Each new row is followed by its nearest point in the smallest flat space through zero that holds the last named rows.
(in the rows, 128 means zero)

q_849 (4 x 13):
[[124 102 117 155 163 155 141 163 118 152 104 125 136]
 [133 166  84 139 132 130 147 142 148 146 112 103 121]
 [145 121 147 116 120 140 134 116 152 138  84 138 136]
 [112 138 168 120 130  86 135 140 161 129 113 121 144]]
New rows:
[127 118 136  97 142 127 126 130 120 105 125 145 129] -> [128 115 144 123 125 128 122 121 123 122 131 137 131]
[124 129 177 117 118 146 121 140 122  74 103 127  96] -> [130 114 156 116 120 125 121 115 130 120 124 141 133]
[134 102  75 122 125 131 136 161 117  74 176 134 115] -> [121 129  98 139 132 135 118 130  94 117 172 124 115]
[123 127 131  98  91 127  77  96  77 135 166 119 118] -> [132 124 127 113 104 129 105  95  99 100 174 142 114]
[137 128 164 136 139 139 129  92  77 125 133 108  93] -> [131 112 131 125 123 139 116 116 108 118 145 140 124]
[161 110 131 107 127 148 126 150 170 153  74 114 142] -> [145 124 136 126 131 147 144 131 159 152  67 130 139]

q_741 (4 x 13):
[[168 155 126 158 111 132 112  81 109 137 138 128 138]
 [113 141 132 136 114 124  94 127 125 145 110 119 118]
 [117 145 180 156 149 130  93 128 118 154 136 147 166]
 [148 149 152  73 137 151 129 120 120 137 108 119 106]]
New rows:
[152 136 131 139 146 133 171 119 113  84  95 111 112] -> [152 126 116 110 128 135 154 117 127 115 133 126 120]
[125 105 143  97 147 136 124 111 133 108 110 130 112] -> [129 128 136  98 137 137 138 136 130 126 120 125 117]
[109 162 146 130 123 131 126 137 143 125 139 140 122] -> [120 131 141 128 133 129 118 133 127 135 125 130 132]
[110 126 146 119 145 146 116 136 154  98 100  97 118] -> [111 126 135 105 132 130 124 146 133 132 113 123 115]

q_811 (4 x 13):
[[137 141 130 136 144 121 125 154 142 138 124 159 108]
 [122 137 128 105  97 172 110 120 132 132 102 122 128]
 [119 122 141 128 153  72 124 150 143 129 153 122 120]
 [108 137 174 129 142 102 154 147 148 145  99 107 107]]
New rows:
[116 116 131  98 149 156 165 143 153 166 158 130 159] -> [125 128 132 128 129 125 131 129 129 129 126 124 127]
[158 165 154 135 109 121 145 161 121 115 164  96 137] -> [124 124 134 130 134 113 134 129 129 127 133 120 129]
[135  95 102 141 102 125 107 144 110  96 122  95 116] -> [125 119 118 119 118 129 117 115 121 119 142 116 141]

q_339 (4 x 13):
[[124 137 180 130 165  98 142 174 127 132  76 110 130]
 [156 130 110 142 155 132 121 117 123 169  88 117  74]
 [134  79 152 119 111 147 110 173 165 127 116  74 110]
 [ 84 103 158 137 131 128  77 180 153 132 128 107  77]]
New rows:
[127 112 135 107 105 109 103 114 111 104 132 160 160] -> [115 133 129 123 116 126 133 123 125 110 151 142 154]
[ 98 126 151 163 152 110 106 134 129 112 162 155 143] -> [ 85 143 143 133 131 112 113 140 122 114 149 152 132]
[104  96 134 140 136 122 126 112 125 156 139 124 165] -> [123 128 130 126 123 128 129 129 129 121 136 130 138]

q_61 (4 x 13):
[[121 130 115 159 142 128  95 104 104 142 140 106 115]
 [131 115  85 114  88  96  99 118 141 129 110 116  89]
 [ 98 126 155 126 128 141 108 126 123 144 160 136 140]
 [151 138 118 108 123 102 120  93 107 133 149 141  95]]
New rows:
[140 151  74 130 130 105 143  78 129 106 144 115 114] -> [159 136 100 130 132 105 127 101 110 125 122 122  98]
[123 125 140 108 115 117 160 136  77  74 107 102 120] -> [148 133 122 124 132 123 149 130 130 117 114 131 126]
[182 143 129 136  94 122 116 137 137 121 127 124  87] -> [149 129 106 117 117 107 130 117 128 122 117 128 105]

q_922 (4 x 13):
[[ 78 160 140 148 142 127 131 137 130 107 183 139 108]
 [109 144 164 113 124 164 115 147  87 172 179 139 152]
 [ 97 130 153 123 147 155 104 106 116 119 179 158 154]
 [119  94  73 107 151 162 123 130  77 126 140 123 107]]
New rows:
[130 136 152 123 155  91 128 155 110 160 129 125 162] -> [134 140 151 125 115 131 128 140 124 153 132 126 141]
[159 134 116 118 142 155 112 146 160 114 138 103 149] -> [135 122 128 125 128 129 125 122 130 128 121 129 134]
[152 140 153 102 120 103 103  96 110 128 127 105  96] -> [136 127 131 127 123 125 129 128 131 133 119 126 132]
[136 119  93  98 133 145 134 106 149 161 131 155  96] -> [133 112 108 120 134 136 126 125 116 126 122 125 124]
[109 154 118 140 134 164 130 111 141 119 151  97 125] -> [109 135 126 134 136 131 128 129 125 118 149 132 119]
[121 148 102 158 117 129 110 160  91 136  99 118 120] -> [130 131 111 127 122 128 140 152 113 142 123 112 108]

q_552 (4 x 13):
[[162 141 102 137 128 116 166  50 110 154  81  99 160]
 [154 121 130 147  90 110 115 128 129 114  96 144 131]
 [166  88  71 146 112 139 166 112 138 132  93  90 126]
 [135 158 113 170 151 109 153 116  89 133  91  88 141]]
New rows:
[108  94 139 133  87 117 142 151 144 101 116 139  82] -> [137 101 123 136 101 130 114 163 144 109 126 140 112]
[144 143 140 100 144 115 117  85 104 160 114  99 121] -> [130 149 131 119 141 123 141  85 116 146 121 121 147]
[165 116 162 130  92 155 141 136 128 100 110 134 139] -> [146 114 127 134  98 121 118 129 137 118 112 142 127]

q_848 (4 x 13):
[[122  99 125 154 145 134 161 142 135 124  95 150 129]
 [ 87 132  80 114 142 171 143 135 115 140 121 104 154]
 [116 165 145 125 127 110 133 125 136 102 178 146 144]
 [121 153 100 131 132  94 133 143 117 142  94 126 104]]
New rows:
[145 153 117 120 162 126 102  95  96 108 139 152 130] -> [127 146 131 121 123 118 120 125 127 124 145 126 129]
[151 108 113 153  95 151 157 100 140 103 111 153 119] -> [136  98 141 144 133 137 140 130 136 123 115 142 129]
[115 163 159 120 154 152 130 106 156 149 137 158 151] -> [118 135 137 128 131 136 136 126 134 113 155 137 146]
[142 142 131 125 131 145 116 100 139 120 121  91 101] -> [139 126 128 116 118 132 107 120 123 139 128 111 121]
[125 100 112 159 158 152 142 147 150 146 150  99 129] -> [118 106 120 132 136 157 140 130 129 129 120 126 142]

q_624 (4 x 13):
[[144 120 133  96 200 156 131 141 143 120 144 147 145]
 [147 130 123 120  93 124 144 112 120  78 108 147 166]
 [133  96 140 121 117 146 107 128 144 149  85 116 113]
 [ 96 100 146 175 160 111 157  88 114 119 121 144 111]]
New rows:
[ 99 115 143 109 168 134 136 131 100 123 127 131 141] -> [125 118 134 128 166 134 137 123 130 123 134 140 130]
[ 95 100 138 106 122 130 165 118 140 127 148 150 131] -> [124 121 132 135 144 126 139 117 125 118 128 138 131]
[161 153  91 134 110 124 160  80 117 158 153 140 171] -> [131 152 117 130 112 114 141 126 116 105 147 136 146]
[117  95 160 183 148 120 180  88 148 141 117 107 132] -> [101  95 147 168 151 117 147  93 120 126 110 138 109]
[117 106 112 136 107 121 172 148 104 151 122 148 137] -> [122 128 128 140 117 119 134 119 121 123 126 129 127]
[117 139 120 124 113 137 179 159 114 103 105 134 135] -> [134 134 124 127 114 123 137 121 122 106 126 137 144]

q_493 (4 x 13):
[[116 148 122 154 184 109  94 170 127 186  93 116 155]
 [102 154 100 135 157 128 171 131 104 162  63 151 160]
 [122 185 113 199 192 132 135 116  95 118 145 154 145]
 [ 99 122 155 141 162 118 135 102  95 146  98 164 121]]
New rows:
[134 102 129 133 114 137 110 140 126 128 101 142 171] -> [124 124 125 119 127 125 128 137 131 142 111 124 133]
[122 142 150 125 146 119 136 110  78 102 102 126 115] -> [114 128 141 137 142 127 140 105 107 125 120 152 122]
[129 114 139 137 134 119 131 131 120 116 128 181 123] -> [119 124 142 134 136 127 133 109 113 123 127 146 119]
[104 125 109 121 114 119 135 135  96 142 164 128 131] -> [129 131 125 129 126 130 132 125 127 123 131 129 128]

q_824 (4 x 13):
[[109 139 122 138 169 137  99  97 166 133 128 150 142]
 [140 102 134 176 117 117 114 123 119 132  98 113 126]
 [127 109  72 106 129 136 162 103  88 160 143 172 148]
 [134 128 145 115 107 160 141 121 142 114 161 122 128]]
New rows:
[122 134 123 102 156 118 111 119 109  97 162 116 131] -> [120 144 127 106 138 129 130 133 136 125 138 133 128]
[161 142 152 128 160 156 165 155 124 105  94 157 125] -> [127 135 132 119 128 124 130 138 127 124 129 124 124]
[149 113 139 164 105 110 117 107 144 129 152 133 100] -> [137 111 141 156 114 140 122 116 135 124 126 117 129]
[ 99  91 150 153 145 161 154 123 154  91 143 105 132] -> [133 121 150 144 116 155 121 111 153 115 144 118 130]
[149 157 125 163 128 131 166 157 131 137 120 116 125] -> [134 126 134 131 118 120 131 141 119 125 121 117 121]
[105 124 163 114 100 109 139 126 129 157 155  98 152] -> [134 129 139 120 113 135 137 136 127 120 139 118 123]

q_323 (4 x 13):
[[138  80 127  93 124 126 126  98 146 150 150 124 180]
 [129 103  88 120 107 113  94 129 116 117 169 140 196]
 [152  92 117 108 143  97 184 124 151 133 155 111 182]
 [149 139 108 132 105  98 115 134 144 135 132  78 140]]
New rows:
[128  91 130 158 123 127 177 124  89 112 131 117 122] -> [129 126 128 132 145 122 162 138 126 118 133 138 131]
[118 130 121 131 119 133 123 132 100 106 142 128 136] -> [122 132 116 135 125 127 118 137 115 116 137 142 137]
[133 127 123 121 151 127 150  95 145 129 148 160  90] -> [123 120 145 123 146 139 152 123 129 130 122 144 118]
[152 120 158  95 166 103 122 159 138 144 160 158 128] -> [128 113 132 120 140 129 149 124 130 128 135 139 140]

q_124 (4 x 13):
[[155 149 121 155 123 126 142 135 161 101 113 160 123]
 [143 155 124 165 128 158 143 138 131 137 119 168  88]
 [117 128 135 119 125 117 113 135 122 137 117 122 144]
 [135 148 116 168 102 151  78 140 152 107 116  92  83]]
New rows:
[129 121 167 131 132 148 192 131 131 138  94 134 142] -> [132 131 133 125 139 125 156 128 122 139 126 163 138]
[160 181 149 164 132 123 133 128 138  93 138 106 110] -> [148 141 117 154 118 136 124 130 156 101 124 128 108]
[133 126 118 125 123 129 146 139  84 152 122 116 136] -> [116 124 134 118 134 132 131 128 107 151 131 131 129]
[165 144 149 102 168 157 154 156 128 166 123 115 157] -> [122 127 135 118 137 126 144 129 112 147 127 149 138]

q_714 (4 x 13):
[[145 114 139 133  85 173  92 132 128 115 167 134 113]
 [117  88  98 150  80 165  92  88 149 154 157 132 113]
 [ 68 116 153 119  98 117  88 111 119 136 186 136  93]
 [160 111 129 114  93 111 125 119 101 126 151 149  86]]
New rows:
[111 114 132 143 103 153 166  92 152  95 141 148 124] -> [126 117 120 135 115 141 117 118 135 134 136 128 126]
[116 140 145 103 130 110 150 104 101 130 153 102 128] -> [111 133 141 116 133 101 131 129 115 128 136 132 116]
[159 157  99 139 144 104 156  98 143 119 110 164 159] -> [153 128 104 131 145 114 157 123 130 136  93 127 138]
[106 100 131 108 154 165  93 152 127 127 133 101 110] -> [109 132 141 132 124 149 109 135 137 122 144 122 135]
[102 150 158 117 142  95 110 102 164 111 146 148 108] -> [ 89 134 147 118 133 106 120 127 121 130 145 129 118]
[123 116 136 138 113 153 155  94 141 111 143 127 129] -> [128 119 121 135 117 142 119 121 135 132 134 128 128]

q_131 (4 x 13):
[[145 117  86 113 137 149 123 117  91 143 105 119 114]
 [107 113 123 164  98 115 121 114 111 121 135 110 151]
 [128 137  98 129 142  91 135  93 143 148 116 113 107]
 [149 156 147 105 131 132 123 155 115 126 145 184 100]]
New rows:
[115 130 136 115 139 103 136 102 131 158 129 117 161] -> [120 127 123 135 132 112 133 113 146 132 124 112 130]
[113 111 148 136 130 127 117 176 108 134 116 139  74] -> [137 135 134 120 125 137 123 142 113 126 134 151 120]
[127 138 147 112 139 137 129 172 146 123 145 121 134] -> [130 131 156 115 137 144 132 150 149 118 133 136 135]
[140 149 115 114 101 163 142 139 121 128 150 137 146] -> [134 125 135 123 123 148 123 144 111 122 131 140 131]

q_108 (4 x 13):
[[136 143 141 152 133  79 140 119 138 108 163 177 107]
 [166 107 130 152 184 171  81 133 110 125 126 174 120]
 [105 137 176 177 180 153 123 133 123 133 126 175 103]
 [156  59 117 133 153 119 145 155 161 123 129 128  91]]
New rows:
[ 91 140 106  93 166 101 160 134 145  93 114 155 110] -> [120 126 137 136 127 106 148 131 142 124 137 134 113]
[ 91 111  93 149 153 165  99 162 132 143 127 102 160] -> [123 113 128 123 141 171 115 137 120 143 103 107 135]
[ 96  98 109 153 121 112 122 160 133 165 131 139 113] -> [121 110 136 135 137 126 143 138 142 130 125 125 112]
[163 151 158 131 122 122 133 132 162 122 158 129 104] -> [133 128 132 137 129 104 137 127 136 119 143 145 116]
[102 134 129  93 100 159 145 135 126 148 106 158 116] -> [109 135 136 126 124 140 132 129 125 136 117 114 133]
[110  97 123 148 104 114  97 120 114  94 124 151  92] -> [139 122 128 136 137 117 127 129 132 121 138 146 118]

q_585 (4 x 13):
[[129 136 140 133 124 152 123  89 118 141 100 116 141]
 [ 92 126 153 138 140  81 109 111 147 137 114 108 165]
 [ 92 110 124 136 125 106 139 103 154 124 150 130 138]
 [129 106 119 115 112 103  94 131 118 136  87 144 152]]
New rows:
[123 128 113 155 127 125 135  79 116 112 111 127  83] -> [123 124 123 132 119 150 140  97 129 130 130 130 126]
[111 127 109 112 147 141 133 108 127 120 128 164 129] -> [124 115 115 126 116 136 134 114 130 126 132 140 125]
[127 125 182 126 115 124 132  88 127 106 104 121  93] -> [123 136 139 135 130 141 130 102 127 135 119 116 135]
[124 156 132 134 182 149  99 164 117 134  78 112 136] -> [151 157 155 127 146 127 106 152 109 138  97 106 136]

q_565 (4 x 13):
[[ 97  97 181 122 185 137 193 184 119 127 123 116 134]
 [125 138 198 127 166 168 142 163  84 131 126  56 128]
 [141 152 113  94 150 144 145 149 147  95 147 119 140]
 [ 92 194 112 115 130 132 112 134 162 159 135 103  94]]
New rows:
[182 145 173 118 117 110 140 122 147 126 128 120 138] -> [145 128 132 124 129 138 125 128 118 114 132 118 137]
[137 114 139 135 141 127 101 119 101 137 116 171 111] -> [130 107 133 144 116 119 122 115 116 136 119 139 129]
[150 128 122 110 131  93 140 130 136  91 132 130 134] -> [144 122 113 115 132 129 138 131 136 104 136 141 142]
